The same things were measured in two ways. Each way mixes the same 12 hidden numbers, adds some noise and spreads widely along 7 directions of its own, which tell nothing about the thing.
(in the rows, 128 means zero)
Some things both ways: the first way, then the second way.
[ 99 111 123 108  99 125 124 146 136  83 153 137 165 144 176 100 119 113
 110 155]
[115 109 106 106 129 123 135 136 142 104 154 128 111 135 122 126 135 133
 128 125 129 154 122 150 119 132]

[ 91 123  69 145 163 126  89 121 162 128 113 124 180 172 162 132 131 129
 129 198]
[157 140 141  89  77  93 130 112 211 130 105  94 140  83 149 118 189 159
 144 100 150 138 103  88 115 143]

[ 90 152 158 101  79 105 101 105  89 103 144  63 180 112 216  89  97 132
 126 188]
[ 91 160 158  80  97  89 150 100 166  58 109  99 134  88 146  91 200 106
  84 149 126  87 156 129 115  95]

[147 115 158 108 121  92 133 145 121 130 170 160 131 155 119 124 123 127
 166 145]
[142 133 141 124 130 136 163 145 115  92 124 139 145  96 158 144 123 142
 113 141 146 134 130 142 139  88]

[135 151 150 132  80 109  97 157 129 138 129 143 102  90 174  78  85  61
  98 131]
[127  55  51 125 173 162 109 127 128 155 186 162  77 206 109 144 116 208
 128 105  94 196 121 127  97 171]

[141 135 157 109  87 124 138 137  95 153 133 154  88 151 103 131 150 115
 163 117]
[173 109 119 145 181 179 119 153  78 136 113 155 156 119 182 121 130 169
 125 140 145 154 142 128 122 128]

[ 70 141 100 156 102 161 102 102 100 132 114 105 155  85 139 136 151 118
 106 201]
[103 153 110  90 133 125 140 135 160  94 145 145 170 114 158 115 196 139
 117 159 128 158 146 146  97 136]

[140  58 111 175 126 154 152 153 138 121 169 165 125 119 114  63 136 106
  75 175]
[166  95 134 128 118 141 124 151 168 135  99 155 184  84 148 147 124 145
 114 112 128  93 139  82 115 109]

[139  71 143 140 152 125 110 155  89 160 137 144  93 188 101  69 100  70
  78 132]
[113 119 115 126 164 131 115 136 126 142 116 139 109 128 117 105 134 130
 144 115 126 131 142 129 140 139]

[113 134 188 142  95 144 151 104  56 136 164 119 108  71 161  91 106  70
 125 163]
[163 117  91 144 141 119 132 125 146 165 118 143 118 130 124 133 103 156
 124  90 134 120 109 104 121 152]

[179 101 115 163 134 104 134 176 136 129 125 141 101 162  96  92 134  97
  75 144]
[115 137 145 104 127 146 131 122 109 123 120 133 137 108 121 123 166 110
  89 117 118 113 176 109 104 103]

[173  88 134 199 129 124 105 176 156 153 174 180 151 152 144  36 125 114
  47  86]
[ 79 126 127 121 134 104 131 126 175 143 145 168 135 117 113 123 138 123
 113 123 106 129 126 129 111 125]

[139 136  93 125 137  87 110 145 151  92 114 108 130 163 156 122  77 120
 102 184]
[ 86 135 123  79 104  91 139 102 143  83 133  93  52 156  83 135 157 116
 103 154 106 136 118 125 129 107]

[158  95 115 135 184 162 117 105  97 139 159 136 159 186 111  75 131 128
  94 105]
[130 126 139  82  83  99 135 107 184 151 133 100 110 122 117 118 140 180
  92  95 113  81 120  99  93 138]

[124 147  80 158 129 157 155 140 102 157 123 123 112 141  58 167 189  89
 143 116]
[142 188 162 160 144 170  78 131 104 150 129 122 176  81 197  56 134 161
 133 159 163 126 124 155 146 140]

[125 172  94 155 125 100 127 135 154 131 129  95 157 138 141 134 129 130
 134 144]
[ 56 128 144  95 135  54 167  90 181  96 122 120  85  99 101  92 168 113
  89 148  99  94 115 152 136  75]

[124 148 134 142 129 133 109 120 112 130 124 132 128 142 178 109 106 124
 127 132]
[134 127  96 119 146 114 120 116 121 110 123 133  95 141 115 133 138 122
 122 137 126 145 107 119 135 126]

[127  69 155 143 103 167 166 149 102 102 168 149 137 153 127  74 158 109
  84 105]
[126 134 134  89 150 105 188 114 183 164 116 123 143  83 168 103 197 175
  85  87 147 117 124 136  81 120]

[123 144 148 128  65 143 120 133 101  95 149 124 117 156 181 105 134 120
 120  97]
[131 105 127 151 147 153  86 145 103 140 127 135 108 133 120 124 120  98
 128 142 129 171 117 125 127 126]

[135 100 126 170 139 154 146 103 104 106 148 135 103 120 122 104 111  94
  76 194]
[178 102 126 114 152 145 122 162 100 128  86 148 183  70 133 129 146 112
  79 111 130  60 162  82  99  79]

[100 128  45 176 161 112 128 173 167 156 114 142 122 133  75 170 146  49
 139 188]
[ 89 133 136 129 127 117 114 117 192 132 152 104  78 113 104 100 108 148
 154 119 139 126  87 128 175 127]

[107 127  95 125 137 147 101 106  98 139 122 114 137 165 119 155 121 112
 148 156]
[224  72 142 163 118 203  82 143 113 119 100 133 204  92 209 143 118 126
 108 115 165 106 136  98  95 134]

[ 97 101 136 145 136 122 119 129 113 144 114 130 140 159 156 122 108 108
  99 203]
[114 170 140 129 140 136 119 142  97  98 120 107 109 123 144  93 134 141
 167 138 148 138 141 147 175 128]

[132 106 130 127 167  87  75 160 139 131 140 151 162 182 165  84  73 136
 104 136]
[103 129  86 105 138 113 171 106 150  87 162 152 106 157 136 147 173 167
 108 140 107 177 131 151 102 123]

[115 158 131  93 149  89 109 118  97 169 103 133 142 189 147 174  96 124
 177 171]
[160 166  83 156 147 183 103 136  66 127 153 112 120 178 159 113 123 190
 162 136 149 165 133 162 138 179]

[137 112 143 123 154 124 117 136  96 115 162 135 138 176 102 105 156 124
 133 104]
[103 136 125  91 118  99 171 115 152 127 134 133 111 106 109 128 149 114
  93 113 126 145 135 140 106 113]

[169 131 104 141 129  98 156 165 137 115 156 144 103 130 111 125 126  73
 141 162]
[144 173 138 136 125 152 117 117 140 172 157 145 151  91 143 113 128 174
 134 130 144 163  98 142 139 123]

[ 94 169 109 139 147 155 122  61  90 150  92  89 144 117 126 165 131 107
 121 206]
[158 147 104 112 118 121 100 135  90 128 115 123 126 135 127 112 123 105
 154 117 140 132 128 143 126 172]

[ 82 156 125 177 135 181  90  53  82 156 104  95 162 139 178 142 144 154
 137 165]
[165 112 134 147 126 149  79 150  90  93  88 118 131 108 140 124  83  66
 141 147 159 101 125 117 166 129]

[ 86 114 109 103 100 117 158 158 116  49 139 117 117 145 102 138 139 110
 102 162]
[118 136 116 144 152 141 116 133 101 129 128 139 107 139 143 120 109 101
 138 158 147 188 116 163 143 150]

Other things, the second way, with their names:
j155: [134 123 134 113 101 100 137 112 188  81 113 114 127 103 134 138 155 115
 110 121 134  93 120  89 128 104]
j711: [158  86 106 133 136 118 133  93 115 145 105 203 143 112 101 164 128  72
 114  94 103 143 134 113 102 117]
j302: [113 132 172 133 114 149 116 127 193 137 141  74  99  91 152  88 106 176
 125 115 167 104 102 118 166 121]
j553: [156 106 127 129 108 130 121 106 151 166 114 147 127 135 134 152 110 138
 111  91 119 117 124  91  98 154]
j595: [101 121 120 125 174 117 118 142 104 168 130 173  94 142  97 129 122 118
 137 130 105 170 111 132 130 129]
j638: [141  89 129 112 138 142 109 156 135 141 116 107 101 118 135 110  98 133
 141 103 153 125 122 119 139 153]
j46: [ 97  93 167  90  85 100 155  88 215 156 137  90  58 133 107 136 142 158
 105  66 120 109 108 102 109 134]
j74: [166 107 119 121 138 134  97 144 129 106  90 135 147  89 143 125 143 104
 141 157 144 157 120 105 147 106]
j180: [ 87 136 145 114 151 136 143 122 159 125 151 130 112 120 153 115 139 153
 100 140 134 142 120 141 129 119]
j217: [169 161 161 136 159 156  98 143  79 127  91 145 159  86 182 107 158 135
 134 153 151 153 133  89 143 100]
j466: [127  96 131 123 153 137 124 126 127  96 110 151 143  93 132 119 151  91
 111 104 127  92 161 113 124  99]
j102: [ 90 135 140 130 138 139 149 133 123 135 164 120 109 125 109 104 124 173
 106 107 116  86 134 166 131 101]
j590: [140 132  88 122 162 146 131 109 101 143 145 156 123 159 140 129 164 161
 116 106 118 152 144 125  89 153]
j903: [132 120 117 154 116 161  73 129 104 136 141 134 117 143 119 111  62 122
 153 144 124 141 124 155 162 153]
j881: [122 157 156 115 130 118 145 114 179 143 116 112 113 136 178 124 150 172
 131 128 150 133  99 105 123 156]
j364: [113  75 125 139 109  94  86 117 158 145 118 147  62 144  73 143  38  66
 173 119 119 131  69 134 176 154]
j998: [110 109 131 150 172 162 129 131 114 132 124 155 147  87 144  92 108 153
  87 136 125 103 171 141 146  84]
j642: [126 129  79 114 148 146 153 111 134 183 147 145 132 158 153 122 151 190
 106 122 120 200 142 169  79 176]
j215: [147 132  88 129 104 168 102 117  87 124 158 121  99 163  87 146 114 141
 111 115 111 160 155 124 109 140]
j848: [ 75 111 129  99 123 124 137 126 197 150 155 151 129 145 133 129 147 176
 126 129 101 146 129 139 103 152]
j936: [125 108 114 108 119 139 142 139 142 101 141 117 107 113 106 142 126 140
 115 130 127 141 140 125 139  95]
j123: [147 132 135 132 127 168 101 156 120 136 147 134 162 117 149 128 121 169
 129 148 134 127 115 136 127 125]
j446: [179 186 137 134 118 155 120 129  65  76 111 122 178 104 177 125 177 120
 108 160 146 133 145 124 113 103]
j557: [135 111 108 126 132 167 108 153 112 118 146 128 130 161 145 133 122 177
 129 143 122 150 138 138 112 146]
j414: [ 59 153 147  93 171  65 173 130 151 105 129 160  87 109 112 109 121 107
 128 145 124 104 100 155 175  97]
j921: [126 107 147 120 130 133 122 151 121 118 106 116 108 129 147 115 119 133
 144 128 139 126 133 132 143 139]
j507: [129 147 142 143 127 150 118 131 146 161 138 126 124 101 147 108 114 165
 159 129 149 175 102 151 161 132]
j136: [169 118 122 174 119 154  79 116  79 117  89 165 115 141 124 167  56  45
 171 136 144 174 123 106 176 151]
j3: [116 131 168 127 124 134 117 151 144 143 110 125 136  90 133 109 135 136
 138 128 132 128 136 112 139 108]
j736: [164 133 152 144  80 119 111 132 115 139  69  97 106 116 133 135  82  69
 161 109 163 141 115 119 146 163]
j701: [ 91 140 122 110 148 100 151 133 140 125 125 138 107 122 110 112 173 135
 124 123 116 148 140 129 119 115]
j438: [140 138 160 124  87 105 112 111 206 166 117  98 113  91 134 125 126 143
 114 126 146 134  66  92 125 127]

Some of these things the first way, each followed by its name:
[156 108 115 137 132 124 118 148 135 152 131 136 149 190 127 116 143 118
 119 123]
j46
[126  87 166 135  69 147 141 155  90 110 175 130 113 106 171  60 142  84
 134 141]
j936
[137 127 115 141 130  70 101 179 179 112 145 166 159 170 131 120 119 129
 101 132]
j180
[156 134 106 175 114 141 124 141 123 135 165 137 109 138 123 111 140  87
 140 103]
j438
[123 160  91  99 158 124 135 135 133 130  88 162 166 206 127 169 163 184
 140 119]
j590
[105 125 146 117  75 150 142 125  91 143 140 131  99 114  96 129 170  61
 149 145]
j638
[161 114 108 101 147  90 109 122 122 132 152 150 118 196 110 140  72 102
 138 175]
j123
[ 72 152 111 127 139  88 109 107 122  97 112  97 139 140 140 173  92 114
 105 252]
j701
[148 119  77  64 117 111 178 164 126 108 148 136  97 180  56 128 141  81
 161 116]
j364
[163 164 104  91  84  73 131 170 177 161 123 182 142 188 116 162 162 161
 191 120]
j557
[123  77  98 180 156 132 114 133 140 116 137 132 127 171 110 107 116 105
  55 200]
j3
[101  60 104  97 139 142 112 145  99  66 150 123  92 189 130  69  90  91
 101 158]
j74
[141 133 132 123 136  95 113 141 130 113 119 152  95 175 136 130  98 123
 113 169]
j217
[191  70 115 119 172  92 139 192 152  81 154 149 129 200 140  24  84 123
  61 105]
j711
[125 127 135 151 121 115 138 118 117 134 129 105 135 155 118 139 143 119
 131 179]
j736
[122 122  92 161 105 161 114 124 143 150 124 149 184 156 131 113 195 185
 100 134]
j848
